The rows of a group lie close to one hidden flat surface of 13 dimensions, which passes through zero. Surfaces can cross.
In the rows, 128 means zero.
Some rows, each with its group after it:
[164 142 135 129 147 107 178 119 159 123 183 102  78 116 117  91 138  91
 119]
Q948
[162 146 161 170 129  79 148 148  87 130  79 126 146  94 148 199 111 128
  88]
Q277
[187 140 131 127 123 141 130  73  96 130 104 141 125 164 151 112  96 133
 158]
Q948
[174 137 140 178 160 106 128 136 175 111 146 127 125 117  95 183  46 132
 130]
Q719
[119 127 120 136 177 116 123 168 192 129 180 158 131 154 149 147  93 170
 143]
Q277
[ 75 163 115 100 156 185 161 119 145 123 139  92 128 139  86 100  84 117
 147]
Q277
[124 124 169  79 105 125 183 103  76 162 145 110 102  79  73 118 171 132
  92]
Q856
[148 175 164  70 109  96 143 169 152 158 155  96 118 170 134 150 114 103
  77]
Q856
[161 147 122 143  73 105 139 107  83 117  90 202 118 177  83 143 109 154
 160]
Q856
[126 158 161 111 153 162 134 114 124 114  73 142 132 196 158 169  67 141
 160]
Q856
[ 95 120 122 155 154 149 121 139 163 173 145 128 223 110 194 155 159 166
 143]
Q948
[102 157  80 154 150 136 147 173 178 179 102  82  99  93 108  72  91 138
 134]
Q277
[111 116 157 147 125 161 120  80  99 143  90 145 124  91  74 118 115 175
 140]
Q856
[120 171 128 177 145 140 149 106 125 114  92 114 140  66 110 136 150  78
  92]
Q948
[126 199 113 111 135 111 145 139 110 178 147 141 121  87  90  97 118 145
  60]
Q277
[142 141 141 152 166 164 155  98 170 139 184 117 189 131 109 131 131 150
 156]
Q856
[142 147 144 152  91  82 129 105 163 166 153 117 111 132 119 117  94 125
 126]
Q856
[138 115 147  61 129 150 122 140 109 152 157 170 122 157  99 128 136 200
 121]
Q856
[121 104  95 127 123 111  69 114 174 151 126 185 141  64 181 179 141  91
  90]
Q948
[155 121 148 151 141 208 151 114 181 162  67 110 137 134 121 118 158 134
 170]
Q719
[127  88 109 121 171 180  69 187 161  87 111 155 161 161 154 179 128 153
 137]
Q856
[131 122 127 184  96  82 116  95 136 102 102  89 106 125 137 141  78  75
 150]
Q719
[ 85 112 121  80 141 125 131 190 129 156 138 100 136 129 105 168  59 174
 131]
Q719
[108 126 154 138 140 106 103 121 107 113 145 123 144 154 191 114 130 145
 124]
Q948
[ 81 135 143  56  95 145 130 140 136 184  99 131 131 158 181 127 164 122
 123]
Q948
[149 131 159 112  99 188 151 112 139 132  80  84 122 161 103  92 193  94
 146]
Q719
[148 123 164 154 104 114  58  97 111 160 118 152 143 136 119 134  81 194
 121]
Q856
[ 90 152  99 160 141 139  93 156 124 129 113 116 147  99  79 119  90 152
 110]
Q948
[123  86 112  92 160 181 120 129 123 127  66 131  81 101 112 142  67 138
 146]
Q719
[160 109 137  70 119  90 134 158 120 148 149 141  58 112 124 122 139 124
  81]
Q277
[178 106 114 109 172 165 137 129 114  93  83 180 110 122 153 182 113 116
 133]
Q856
[128  87 118 125 143 132 104 115 104 114 122 186 107 113 167 117 163 154
 131]
Q277
[112  93 126 129 140 131 126  85  95 144 168  94 147  68 158  92 160 127
 120]
Q719
[149 152 155 166 123  85 134  85  88  88 164 150 166 125 145 165 148 109
 108]
Q719
[111 145  93 133 115 136  81 140 143 135 180 166 187 133  98 119 161 156
 110]
Q277
[ 74 162 123 133 116 110 153 119  97 121 152  75 175 151 152 120 117 104
 137]
Q948
[163  95 152 157  92  90 112 144 110 101 109 101  97 138  92 137 110 131
 138]
Q948
[ 96 119  53 167 168 142 109 140 158 127 159 113 150  76 103 120  51 142
 158]
Q948
[194 113 182 100 119 177 132  64  79 133 121 129 138 128  73 134 135 159
 128]
Q277
[158 113 167  93 112  86 122 152 120 118 128 165  41 126  85 148 108 144
  85]
Q719
[101  48 125  97 137 174 136 112 123 118 141 120  87 116 106  81 162 153
 178]
Q277
[107 169 134 144 158 143 135 112 146 104 132  75 144 108 103 145  61  88
 110]
Q719
[122 152 111 159 192 157 188 151 153  93 105  82  78 132 119  84 101 107
 161]
Q856
[146 132 111 107 165 167  99 105 118 145  80 165  88 133 165  89  92 154
 131]
Q277
[107 146  83 142 181 165 137 114 173 126 121 166  99 105 157  67 170 114
 136]
Q948
[142 132 104 180  73 129 102 145 154 140 123  82 186 134  80 124 143 111
 140]
Q277
[ 76 118 133 116 173 171 133 136 113  42  95 179 154 160 149 192 134 113
 152]
Q948
[110 120 149 119  94  90  93 118 140 148 150  65 149 139 191 124 118  99
 120]
Q719
[190 145  46 154 157 149 135 124 143 103 159 150 171  92 106 147 127  84
 124]
Q719
[151 119 176 148 149 112 154 137 135 112 110 130 125 163 163 180  94 148
 158]
Q277
[154  99  90 121 125 130  82 134 127 178 138 129 151 121 175  94 131 159
 133]
Q719
[ 78 122 106 106  78 103  95 151  96 111 133 136 154 201 155 117 142 144
 155]
Q948
[ 54 122 173 140 128 115 167 125  90 138 113  66 120 151 147  95 105 165
 168]
Q277
[133 101 216  87 110 144 126 124  74 170 115  86 106 162 130  68 162 206
 128]
Q856
[ 86 141 138 161 141 143 168 153 101 176  82 156 147 111  79 141  97 223
 161]
Q719
[107 128 113 180 127  99  60 169 140 105 135 109 141 147 123 115  91 157
 130]
Q856

New rows, each followed by its group:
[165 133 148 183  76  97 122 110 100 146  89  96 122 145 140  77 161 132
 141]
Q948
[139 118 132  76  83 162  39 148 119 131  69  95 141 186 134 133 103 119
 116]
Q277
[175 140 140  89 160 147 106 148 107  96 191 130 153 168  93 127 125 161
  98]
Q719
[141 139  99  89 137 164  46 104 118 118 128 167 142 150 141 113 103 137
 104]
Q277
[162 139 127 185 162  97 120 132 144  51 139 136  90 119 124 132 115  92
 111]
Q948
[156 110 132 123 132 139 140  99 164 137 157 150 154 128 140 165 132 123
 149]
Q856
[117 154 131 196 150 137 187 109 120 140  46  88 119  98 156 124  97 112
 163]
Q277
[141 153 134 168  91 112 133  96  91 117  98 120 140  75  87 136 163  87
  88]
Q948
[149 183  98 120 154 150 106 104 144 132 101 161 105 116 133  98 104 103
  95]
Q948
[ 96  87 154 122 167 162 107 100 103 136  82 145  89 101 174  85 144 171
 137]
Q948
[197 101  80 109 118 152 113 115  92  98 133 139 116 117 100  98 158 111
 127]
Q719
[122 102 131 115 111 115  75  87 111 101 199 120 137 158 128  91 115 135
 138]
Q277
[107 156  71 104 134 132 110 147  89  79 122 177 139 125 119 139 142 102
  97]
Q277
[147 126 171 117 142 177 159 135 201 158 113 114 152 115 112 194 137 116
 123]
Q277
[130 120 186 152 130 157 108  91 111 132 108 101 177 166 135 146  89 177
 161]
Q277
[207 113 159 147 134 109 108 112  54 127 108 117 129  91 143 130 139 147
  87]
Q856
[143 138 160 115 120 104 172 127 195 147 158 107  94 156 122 151  89 106
 150]
Q856
[ 93 144 127 127 169 135 158 213 169 170 143 146 144 118  93 160 112 204
 119]
Q277
[113 161 159 172 125 132 157 147 160 162  98 120 181 145 136 171 133 150
 145]
Q277
[212 100  67 129 106 157 111 132  98 151 123  67 165  87  73 123  92 118
 132]
Q719
[ 73 133 114 114 127  93 101 143  91 126 158 180 140 162 184  92 163 171
 123]
Q719
[180 135 119 134 111 153 152  56  84 155 111 152 159  91 115 133 145 123
 136]
Q948
[166 124 143  99 151 164 134 135 161 151  87 155 112 109 122 186 105 131
 113]
Q719
[124 148 111  94 145 151 106  69  64 139 116 143 144 105 133 133  55 145
 114]
Q948
[128 104 118  87 135 151  99 139 158 170 111 165  73 121 131  87 138 162
 124]
Q948
[ 96 168 130 128 128 120 126 138 136 125 156 136 173 169 161 124 162 124
 122]
Q719
[127 142 131 185 119  89 154  82  88 108 127 125 109 156 138  95  74 146
 186]
Q856
[128 145  95 117 132  92 137 151 173 127 166 142 101 120 137 123 132  89
 106]
Q277
[150 120 155 116 125 111 159 155 174 123 172 133 131 143 111 183 143 115
 125]
Q277
[161 105  76 121 110 161 122  94  92 155  74 150 128  83 146 105 166 110
 140]
Q719
[171 148 125 189 148 143  92  85  96 131 120 111 173 116 124  94  95 166
 132]
Q719
[ 85 102 127  81 112 142 139 150 118  86 114 163 113 110  74 195 143  95
 107]
Q948
[111 154  91 130 135  95 114 141 112 121 137 130 115  86 125 127  99 103
  87]
Q856
[157 121 118 131  65 100  92 137  97 115 109 138 138 163  95 154 110 129
 133]
Q948
[152 133  72 163 144 141 152 123 158 103 134 135  99  91  74 104 107  93
 150]
Q948
[149 145 134 137  88  71 116 106 182 178 165 126 103 152 152 103  93 123
 137]
Q856
[145 113 137  70 119 134 119 192 165 137 148 109 136 185 110 168 106 141
 126]
Q719
[152 107  96 104 146  96 113 157 113  98 141  84  72 103 114 127  45 105
 103]
Q277
[135 127 149 118 115 118 179 114 153  81 163 149 125 173 134 164 165  81
 156]
Q277
[172 193 102 131 124 138  97 129  90 174  89 133 131 112  97  90  84 164
  86]
Q277
[125 131 114 135 117 143 130 124 192 165 148 140 114 135 101  85 150 140
 146]
Q856
[133 159 115 157 147 173 120 125 134 114  68 160 117 166 116  99 115 151
 155]
Q719
[145 120  83 112 120 150 120 148 152 165 135 120  80 138  83  44 115 162
 152]
Q277
[ 93 116 127  81  83 162  99 127 109 116  81 120 128 163 135 119 169  94
 131]
Q277
[144 114 195 132 134 120 137 155 133 151 135 107 120 145 145 108 175 171
 116]
Q948
[117 135 170 124 150 129 112 104 122 120 141 111 149 157 160 146  72 147
 133]
Q277
[167 155 110  95 128 132 110  89  98 157 171 162 137 104  94 110 111 151
  90]
Q948
[ 95 138  93 193 132  94  81 141 113 127 121 103 160 112 157 110  88 150
 129]
Q277
[138 148 113 119 145 159  81 117 124  99  82 121 111 159 137 121  65 106
 124]
Q719
[145  97  90 146 155 131 136 171 242 141 156 154  97 126 136 131 127 123
 162]
Q719
[181 124 138 121 110 116  95 146 158 138 145  75 135 111  93 165  88  99
  92]
Q277
[134 120 125 171 141 129  96  79 140 145  85 100 125  85 175 129  68 108
 135]
Q719
[133 125  91  97 101 158 134 157 131 124 104 106  98 143  75  82 151 106
 137]
Q719
[162 117 157 166 105  99  78 120 111 128  49 120  76 143 149 119  81 144
 132]
Q856
[101 103 119 118 101 105 173 126  59 103 165 143 155 124 112 138 192 129
 145]
Q719
[182 136 102 166 121 121 114 142 124 125  95 143  92  91  88  95 148 119
 103]
Q856
[122 135 148  95 129 124 151 141  83 153 118 188 130 115 111 152 159 176
 101]
Q719
